Every row belongs to one group in each of 4 separate groupings. Each group adds its own fixed numbers to the row, and there is some noise. The rows also spread widely along 14 directions, which tell nothing about the answers.
In the rows, zero is written as 128.
Some rows, each with its group in each grouping after it:
[139 145 168 146 130 113 133 161 105 123 160 175 128 140 190  88 100 118
 114 101 138 143 149 153 152 179 126 111 119]
(4) B fetu T
[141  74 159 170  82 111 194 100 168 122 112 168 114 156 168  80  72 106
 101 108 169 126 143 129 124 110 103 124  82]
(4) Z zuteb C
[121 139 132 131  89 152 115 167 171 120 112  93 134 143 102 121 145 149
 146 147 119 103  75 130 136 141  80 133 150]
(2) Z Vefep T
[100 186  75 216 143  77 123 152 194  84 114  87 200 168 173  82 149 161
 112  22 149 144 208 115 133 122  41 125 141]
(3) N boza R
[150 113 139 125 125 165 177 130 135 142 125 135 130 101 123 174 164 127
 111 119 130 118 107 144 133 131 124 132 118]
(2) D boza C
[172  81 140 121 122 146 152  99  95 120 172 161 144  98 114 137 112 127
 118 112 121 114 111 189 126 112 136 118 137]
(3) M zuteb F
[132 133 145 108  84 119 165  79  87 135 110 108 125 106  99 148  90 139
 181  88 131 160  79 166  78  47 153 133 115]
(0) E Vefep F
[116 208 140 175 126 105  83 153 116 122 118 101 178 132 169 108 124 183
 156  72 117 160 184 138 119 131  74 111 139]
(5) M fetu R
[141 147 151 104 122 111 151 180  89 124 112 120 103  93 128 153 119 115
 117 101 142 124  78 123 177 179 120 135 147]
(1) B boza A
[137 111 129 152  97 103 143 133 124 123 149 125 155 110 144  88  93 127
 129  96 156 127 115 142 130 123 122 150 147]
(0) E zuteb A
[146 104 184 162  56 121 149 113 144 160  84 137 110 110 161 152 129 117
 138 156 143 130 129 105 104  91 109 155  71]
(1) D zuteb T
[147 101 145  89 114 148 126 181  98 115 150 161  84 154 135 120 103 127
 123 181 100 114  68 129 108 121 133  96 135]
(5) N zuteb C
[186 105  90 151 163 111 206 152  82 110  63 174 141 148 148 118  91 118
 108 126  86 148 125 154 162 103 173 137  82]
(2) M Vefep A
[145  77 182 139  75 116 147 139 152 144 177 170  99 199 194  69  64 123
  82 158 186 127 124 131 120 167 114 136 126]
(3) D Vefep C
[118 191 158 126 128 123  73 192  98 139 149  82 152 103 141 150 145 184
 151  98 119 150 117 131 124 153  89 108 181]
(3) N fetu R
[146  80  74 147 115  76 168 193 111 106 145  84 174 149 131  92  54 160
  89  82 187 160  91 159 105  98 134 120 172]
(2) N zuteb C
[172 128 119 124 158 144 133 175 127  87 101 119 117 170 114 142 122 168
  87 133 125 113 114 151 147 153  69  79 145]
(2) B Vefep C
[156 109 158 131 137 184 139 124 141 124 156 202 103 160 163 116 150 109
 109 158  94  99 138 145 144 150 115 118  96]
(2) D Vefep R
[154 110 129 122 123 189  80 116 160 123 166 123 119 216 116 112 105 171
 128 180 107 117 103 161  75  93  65  91 139]
(1) N boza R
[109 148 122 105  91 160 147 114 131 132 141 139 146 151 113  90 101 144
 183 119 117 158  72 169  76  88 155 117 122]
(0) D zuteb C
[141 100 127 159 114 118 129 175 154 105 133 144 115 181 172 104 123 130
  90 158 134 112 124 109 109 114 103 120 108]
(4) E boza F
[144 103 161 109 107 176 185 137 129 203 152 123 143 140 129 196 128 155
 115 168 173 173  48 164  90 127 142 143 124]
(1) B Vefep A
[138 137 129 127 136 146 148 110 131 125 121 134 141 130 132 139 143 129
 140 104 109 123 121 148 134 113 106 129 124]
(3) B boza R
[130 134 130 159 102 133 146 165 141 161 124 153 126 111 153 110 121 156
 137 118 151 160 100 112  85 102 119  91 131]
(0) D Vefep T
[148 164 158 145 154 129 136 118  77 152 152 140 134 162 191 161 138 141
 135 124 116 179 170 127  74  87 116 137 113]
(1) D fetu C
[156 130 125 140 145 120 169 156 110 122 126 130 141 155 147 131 114 135
 100 116 144 149 118 151 146 147 119 115 132]
(3) M fetu T
[158 132 152 134 124 149 128 135 109 152 130 129 141 165 152 142 112 158
 125 144 127 151 122 157 121 126 117 135 117]
(1) M Vefep R
[145 124 132 149  92 102 128 160 137 103 161 108 102 143 129 137 108 170
  80  88 201 141 128 141  91 113  71  69 148]
(2) D Vefep A
[174 153 119 156 145 114 118 127 102  64 120 175 141 143 156 118 150 115
 115 105  78 123 197 162 143 124 124 101  75]
(3) D boza T
[118 217 194 137 128 117 102 107  99 116 179 154 110 140 182 168 187 124
 141  89 114 137 194 127 123 148 100 141 106]
(3) D Vefep A
[161 141 108 134 109 104 118 163 120  35  91 107 176 118  91 157 164 137
 117  95 105 104 134 191 159 138 117 108  89]
(3) B zuteb F
[172  98 164 140  80 112 113 137 102 136 102 127 163 147 142  74  42 161
 142 149 123 136 129 183 150 149 141 149 113]
(4) D boza C
[118 172 126 150 183 178 190 161 149 206 133 141 200 141 172 165 174 160
 114 120 144 183 101 139 142 179 128 147 141]
(3) B boza A
[132 100 128 117 110 148 152 158 169 103 128 145  90 170 130  94 107 118
 106 141 125  98  76 127 147 151  95  96 136]
(3) N fetu R
[160 138 128 140 140 108 136 158 107 106 142 101 155 175 137 169 141 151
  94 126 137 140 139 167 132 134 102 135 131]
(3) N Vefep T
[161 142 149  88 161 169 167 142  51 171 129 139 116 177 138 187 112 164
 129 169 106 187  77 161  91  99 157 109 114]
(2) D fetu F
[165 109 131 148 144 138 181 120 114 168 119 133 162 213 159 149  91 167
 104 151 144 180 122 156  83  94 124 139 100]
(0) N boza F
[172 126 108 152 141  90 110 125  93  42 111 125 126 160 123 112 125 124
 128 111  74  91 168 145 147  90  86 132 120]
(4) D fetu F

New rows. What belongs after each?
[138 138 150 149 112 137 129 143 126 131 144 151 136 126 156 132 144 143
 130 121 126 139 134 132 103 125 112 114 114]
(0) D fetu F
[141 125 137 118  93 154 126 154 163 108 113 126 130 158 113 139 154 120
 135 164 113 103  86 152 136 143 108 139 108]
(1) B Vefep T
[135 155 145 139 114 107 109 149 115 108 161 120 158 174 156  86  70 170
 121  79 163 161 156 187 113 152 108 105 142]
(2) B Vefep C
[125 125 110 148 106  91 121 171 136 113 166 113 137 171 155  67  68 146
 112  99 165 149 111 141 107 122 110 111 169]
(3) N boza T
[141 106 137 139  82 127 150 153 171 111  87 121 107 119 120 108 121 136
 121 131 140  93  93 112 152 146  83 122 146]
(3) D Vefep C
[116 157 161  94  69 158 115 140 121 158 114 106 152 145 120 120 109 165
 195 168  96 164  63 171  89 118 162 142 117]
(3) D fetu C
[175  81 199 151  99 150 165 125 145 173  99 176 121  85 165 148 119 133
 107 148 128 118 135 139 149 165 117 126 100]
(3) N Vefep C
[116 105 158 121  57 130 156 159 191  83 193 146  89 111 117 128 141 105
  84  83 212  92  89 153 128 187  96  78 120]
(0) B fetu A
[163 123 132 180 186 120 162 122 102 161 155 161 154 148 205 133 111 157
  91  88 143 177 191 130  89  95 101 110 140]
(3) N boza C
[143 144 135 137 124 102 157 122  91 101 139 127 124 151 162 159 145 108
 126 104 124 144 152 133 104  92 125 152 106]
(1) D fetu C
[130 154 124 152 114 125 145 123 145 104 123 132 152 142 136 126 142 131
 152 101 118 134 137 150 113 109 111 129 101]
(0) B fetu A
[118 133 159 140 116 169 130 118 153 194 189 132 185 157 150  90  80 180
 138 107 182 166 101 177  95 159 103 127 172]
(0) B boza F
[119 144 115 130 137 136 214 142 142 144 131 167 147 163 162 102  97 123
 102  86 170 179  96 164 135 156 156 109 106]
(3) B boza A
[141 122 119 149 121 145 168 114 142 123 136 160 167 148 149  95 125 120
 126  98 124 129 139 162 146 143 137 150  99]
(0) D boza R
[144 138 141 135 136 151 140 173 126 122 133 171 110 137 157 122 136 141
 104 124 123 141 120 136 133 151 118  68 105]
(4) D fetu R
[100 171  87 159 146 129 165 147 147 131 120 154 114 164 162  89 130 126
 156  96 119 161 106  82  79  64 120 104 127]
(0) M boza T
[151 115 108 147 116 110 177 151 118 105  92 127 152 164 140 121 107 129
  99 114 145 145 111 149 140 126 125 140 101]
(1) D zuteb F
[129 144 149 130  89 116 122  91 107 149 123 111 173 145 128  65  23 180
 170  77 150 177 114 201 100 109 128 116 143]
(3) B boza F
[131 128 183 129  66  97 160 133  88 193 107 115 142  90 161 121  61 152
 145  93 178 184 102 145 125 132 158 148 119]
(3) D boza R
[163 138 109 159 141 130 152 145 112 123 114 111 176 114 129 187 175 157
 108 101 129 154 139 150 112 101 104 127 122]
(1) D Vefep F
[117 166 118 159 161 165 124 160 134 170 169 129 177 167 169 114 131 194
 133 126 132 177 119 141  78 118  91  97 167]
(5) M fetu F
[157 137 172 140 118 127 145 121 122 114 100 142  96 126 144 127 104 146
 107 103 141 125 149 137 146 157  74  83 127]
(3) D fetu C
[153 127  94 168 149 139 157 120 146 129 105 132 150 120 118 121 127 171
 128  97 121 136 123 138 121  83  79 100 152]
(4) D Vefep A
[137 167 164 116 155 154 170 136  99 157  84 120 131  92 129 194 167 132
 158 117  86 130  99 114 159 150 115 156 138]
(0) N fetu C
[165 110 137 191 169 141 162 113 131 164  92 165 135 136 186 115 123 142
 111 121 124 125 167  84 143 113  58 136 135]
(0) D zuteb R
[136 100 134 141  93 140 127 151 155 147 178 132 171 155 148 108 109 156
 114 138 163 149 103 171  83 121 130 119 133]
(3) B boza F
[123 128 139 149 125 130 153 153 134 171 145 127 154 142 168 123 115 151
 135 136 144 151 104 125 109 127 108 151 155]
(5) B fetu A
[151 148 153 123 150 177 128 146 136 154 132 142 125 200 150 124 118 174
 108 164 129 140 113 141 142 170  78 100 143]
(3) D Vefep R
[154  93 173 136  98 122 167 135 132 141 154 122 140 194 168 184 139 126
  80 158 165 138 133 152 115 135 122 165  74]
(3) N zuteb R
[147 130 150 140 125 143 162 146 131 123  94 165 127 179 165 119 131 113
 124 149  97 125 134 138 162 151 127 148  72]
(2) Z Vefep R
[127 153 115 179 142 130 155  99 136 135 152 171 186  46 150 118 159 135
 163  30 111 149 162 160 119  91 127 121 132]
(4) B Vefep A
[148 112 160 127  55 108 130 132 115 128 122  96 121 134 125 154 110 131
 139 148 151 140 101 152  97 100 126 149  99]
(1) D fetu T
[131  96 169 139 113 148 173 130 141 188 134 119 109 189 174 133  94 138
 121 165 156 146  99 107 108 116  94 159 131]
(2) Z fetu R
[161  69 170 132  96 140 157  64 135 143 143 153 112 141 135 115  80 117
 127 133 126 103 120 156 121 105 109 152 122]
(3) N boza F
[126  67 110 150  77 146 160 145 179 135 202 147 179 123 131  96 140 118
 125 128 157 116  78 159 102 124 143 157 143]
(0) Z Vefep F
[162  96 132 153 130 137 179 109 125 160 157 160 156 161 168 122  99 153
 101 119 161 175 141 167  84 100 135 113 116]
(3) D Vefep C
[187  71 171 167 106 136 127 140 139 136 127 152 174 170 170  95  65 160
  78 162 149 119 166 184 155 188  88 131 109]
(5) N zuteb C
[141 158 135  88  65 130 135 144 106  80 125 123 119 143  86 149 123 135
 137 114 139 151  88 196  92 115 164  75  65]
(0) D boza T
[171  85 137 163  88 126 126 145 141 110 137 123 164 152 143 130 129 126
 111 164 125 116 138 169 127 129 119 158  95]
(1) M fetu T
[175 138 124 144 142 113 106 143  76 114  85 135 113 196 154 122 100 152
 156 187  51 146 146 116  89  44 115 130  92]
(2) Z boza A
[158  86 144 171  85 102  97 138 155 100 125 140 143 194 171  60  74 138
 129 156 120 109 168 148 109 108  99 150 106]
(2) B Vefep C
[150 100 123 139  93 129 130 150 127 134 101 118 153 126 115 117  85 168
 148 131 119 149  91 158  96  72 131 102 112]
(4) N zuteb R
[146 141 117 168 128 149 118 101 151 116 157 172 175 184 166  97 133 152
 135 128  97 152 175 180  72  79 128 108  81]
(3) M boza F
[159 135 135 122 133 141  97 117 104  90 129 142  84 153 130 155 149 125
 143 138  79 114 136 120  77  49  88  97 101]
(1) B boza R
[140 145  93 127 167 149 174 148 125  84 179 184 161 168 140 107 142 122
 101  80 127 143 119 186 130 153 143  92 119]
(0) B Vefep F
[142 150 126 142 157 179 141 123 133 143 139 165 174 166 154 109 131 157
 137 139  97 156 132 170 111 126 129 110 122]
(3) M zuteb C
[150 102 123 135 148 154 142 120 106 139 166 185 110 145 164  88  93 122
 139 139  98 141 111 123  84  71 128 110 147]
(1) M zuteb C
[116 121 143 149  94 135 118 156 165 106 184 171 118 149 171  78 136 115
 112 112 145 108 132 127 129 150 104 113 117]
(4) D zuteb R
[145 172 144 128 127 169 113 125  90 171 117 130 157 152 129 137  83 216
 154 124 131 216 104 174  49  75 116  56 119]
(1) D zuteb F
[127 143 157 124 105 131 166 116 117 145 118 120 136 162 136 147 108 136
 146 108 139 152 110 145 117 119 123 149 103]
(0) N zuteb R
[141 120 140 111 161 183 175 126 143 119 135 159  89 161 135 141 143 118
 108 147 110 112  90 130 125 128  97  93 128]
(4) E fetu C
[132  99 115 134  72 114 156 132 154  71 149 165  98 190 137  73  94  93
 113 133 136 103 110 156 110 105 133 111  89]
(5) M Vefep T
[138 146 158 136  84  88 158 145 103 125  53 109 119 106 131  98  64 124
 134  83 159 131 110 124 195 174 103 148 134]
(1) D zuteb T
[156  96 162  80  92 148 174  66  72 148 209 121 131 223 110 140  38 141
 131 141 187 188  80 227  50  79 158 121 107]
(0) Z zuteb T
[131 170 135 147 175 188 124 142 147 161 168 175 145 142 157 143 179 161
 137 133  88 144 121 135 109 128 100 101 144]
(4) N Vefep A
[135 165 163 139 127 154  71 176 129 141 146 105 165 196 150 105 110 202
 130 163 124 145 120 157 131 181  73 114 161]
(4) D fetu F
[182 125 141 122 120 144 116 111 101  74 117 157 117 137 105 119 123 116
 133 134  82  88 143 172 162 144 111 111 101]
(0) D boza T
[128  87 159 142  54  88 142 136 124 127 148 123 115  61 131 115 110 111
 138  88 159 111  99 118 122 102 123 146 139]
(4) Z boza F
[183 115 190 140  67  90 116 165  80 128  76 129 106 106 155 148  92 145
 121 153 132 145 134 137 135 139 128 124  74]
(1) D fetu A
[161 110 120 158 143 143 136 116 136 131 101 121 142 154 133 123 110 170
 131 144 108 133 130 126  96  69  78 110 148]
(3) M zuteb C
[158  74  85  94 145 177 221 170 116 145 137 141 144 206 111 140 107 116
  99 194 126 144  24 176 124 118 184 147 115]
(2) M zuteb T
[162  84 128 109 103 114 193 109 116  73  81 148  76 121 102 142 125  79
 119 124  99  81  99 134 158  97 132 138  87]
(4) D boza C
[ 74 138 121 150  83 112 173 184 188 133 158 108 125 166 181 103 128 126
 102  99 203 148  89  99  93 135 102 119 131]
(5) E fetu R
[182 100 125 152  91 166 110 136 139 125 107 159 185  95 124 115 131 160
 134 139  97 138 139 198 117 115 145  96  66]
(1) D boza R
[108 138 161 105  95 140 146 165 140 152 108 119 112 103 134 128 132 126
 163 140 117 124  55 109 131 141 125 140 155]
(3) B fetu C
[137 177 145 137 175 125 185 170  73 149 141 143 148 184 189 204 166 143
  87 123 150 205 136 129 100 129 141 115  89]
(3) Z zuteb F
[178 142 144 125 155 174 113 147  92 145 137 153 178 154 139 176 153 175
 131 181  82 166 124 192 101 119 145 109  95]
(3) B zuteb A
[157 127 170 142 105 105 169 100  71 182  97  77 164 143 144 174  69 167
 139 114 170 195 126 159  95  85 123 172 119]
(1) M zuteb C
[167  96 103 119 124 174 172 101 155 101 121 160 114 179 101 101 105 121
 106 143 114 108  92 173 141 125 112 113 110]
(1) D boza A
[129 139 114 151 165 167 115 181 150 133 165 155 135 155 163  98 152 151
 111 137 117 125 111 104 124 142  73  85 173]
(3) Z zuteb R
[141 121 131 141  88 113 145 123 153  87 117 125 119 151 127 105 122 106
 114 111 140  90 129 142 159 146  96 139 117]
(3) D boza T
[115 163 181 104  73 144  98 148 132 122 166 146 140 149 141 137 144 140
 150 136 124 146 104 181  99 152 150 117  93]
(3) B Vefep F
[154 159 120 143 114 116  92 189 122 122  64  91 166 144 108  80  59 207
 145 122 130 150  99 154 149 157  83  93 161]
(0) B boza A
[169 120 123 109 151 155 175 107 117  72 115 187 113 167 126 128 128 102
 117 126  67 119 132 185 137 120 146  95  75]
(3) N fetu C
[184 110 174 123 144 127 128 141  89 105 115 148 104 115 135 124  96 130
 104 111 120  94 138 146 191 189  78 104 141]
(0) B fetu R
[115 123 158 130  69 114 148 136 127 159 110 141  95 133 161  90  78 135
 158 136 140 152  89  98  92  89 133 129 127]
(3) D zuteb C
[155 105 104 141 131 114 150 125 108  91 162 135 158 161 138 123 143  93
 126 132 103 109 131 153 137 100 129 171 125]
(3) Z zuteb T
[171  92 124 158 121 132 128 136 149 127 105  98 169 152 126 132 115 171
 121 153 111 125 130 159 111 100  85 133 138]
(3) N fetu C
[156  98 128 163  93 103 123 170 128 117 155 149 140 108 156  94  82 158
  92  84 168 158 128 155  92 117 114  71 134]
(1) N Vefep F
[156 114 132 154 112  91 140 121  88 115 133 119 135 153 164 129 106 124
 125 108 137 141 152 129 109  76 113 162 113]
(1) D zuteb R
[190 113 129 157 105 128 106 146 124 119  71 123 157 141 120  94  73 185
 120 147 117 140 136 177 134 128  99  81 113]
(3) D boza T
[154 152 141 140 165 125 116 170  83 129 113 122 142 111 138 139 121 172
 132 105 115 139 120 124 137 140  84 100 172]
(0) B fetu F
[152 129 116 122 133 148 132 135 115  98 123 161 114 159 116 110 121 129
 146 151  75 130 103 151 115  88 128  99 102]
(4) Z boza A
[151  99 187 103  73 120 129 110 104 122 119 142  59 132 128 139  82 123
 148 145 132 115 102 121  76  77 116 104 103]
(0) B boza C
[188  84  98 119 124 163 141 115 128  75  82 147 135 124  73 107 110 142
 134 153  70  88  97 177 141  99 111  89 123]
(3) D zuteb C
[159 136 117 151 131 144 120 151 111 112 117 170 138 146 151 104 117 148
 125 141 100 140 140 147 110 111 112  80 105]
(5) D zuteb T
[ 77 193 156 134 112 157 136 157 178 107 167 198  84 224 202  82 154  95
 120 126 135 148 122  96 101 158 106  99  81]
(1) Z zuteb F
[148 108  69 117  71 115 114 182 115 102  98  88 179 128  76  71  57 168
 163 133 115 152  45 193 110  88 171 121 137]
(1) M boza A
[160 157 141 114 140 138 132 166  74 130 108 143 138 169 152 157 140 142
 135 160  91 155 121 139 124 128 154 133  82]
(0) D boza R
[151 112 168 154  98 121 134 112 111 174 129 104 157 119 141 119  63 167
 148 109 157 153 122 158 112 123 102 141 152]
(0) N fetu T
[129 171 147 132  99  88 103 173  88 102 100  76 157  69 115 171 151 146
 152  73 117 128 114 132 155 141 103 159 150]
(1) N zuteb F
[158 153 183 131 123 106 121 153  87 130 114 120 131 129 158 145  96 156
 111 101 153 148 154 151 146 172 100 108 125]
(3) B boza C
[140 163 126 123 121 129 150 137 100 104 120 157 167 147 134 113 118 124
 156 106  94 160 121 201 133 126 177 120  78]
(4) B Vefep T
[155 130 161 138 126 144 140 140 134 160  86 123 152 152 143 127 106 157
 139 164 113 131 106 146 161 165 100 153 136]
(3) B fetu A
[116 138  93 161  99  86 111 212 126 103 152 111 139 152 163  85 110 150
 125 107 149 170 103 110  69  82 118  99 144]
(1) Z fetu F
[141  86 146 175 118 152 171 121 187 140 136 172 108 165 182  79 105 114
  98 137 152 126 136 108 113 132  71 114 123]
(1) Z fetu C
[127 115  97 151  98 136 129 122 152 108 132 125 154 173 121 129 147 149
 161 152  94 145 105 142  37   6 122 115  90]
(4) Z zuteb F
[128 157 165 152 160 173 139 143 130 196 158 175 150 195 208 107 100 167
 122 145 144 201 125 140  81 142 113 105 126]
(1) B fetu F
[157 118 103 125 154 165 167 125  94 162 139 140 179 160 132 114 106 139
 156 157  85 159  91 182 117  97 168 157 136]
(2) D fetu T
[144  43 158 144  66 131 191 149 150 181 168 153 124  92 157 129  92 136
  93 130 199 154  66 142  77 105 154 109 126]
(3) M fetu F
[120 141 170 139  81 100 143 115 119 125 138 143 110 104 159 105  96  94
 143  72 141 130 134 135 139 142 130 152 114]
(1) N boza T
[126 120 136 128 121 165 152 173 149 145 171 136 145 147 141 132 138 151
 116 140 149 156  85 153  94 135 123  95 138]
(4) Z fetu C
[115 120 140 136 141 118 155 161 113 166 166 156 111 161 194 114 123 117
 130 140 131 145  94  81  95 100 128 156 156]
(3) B boza F
[148 136  95 170 146 126 111 138 149  90 136 126 183 153 150 120 167 147
 136 113  86 122 169 152 109  90  89 124 119]
(3) B fetu R
[ 78 174 172 137  69 110 116 173 149 130 171 100 111 124 177 143 154 136
 128  94 182 144 124 102  85 135  93 108 119]
(5) E fetu R
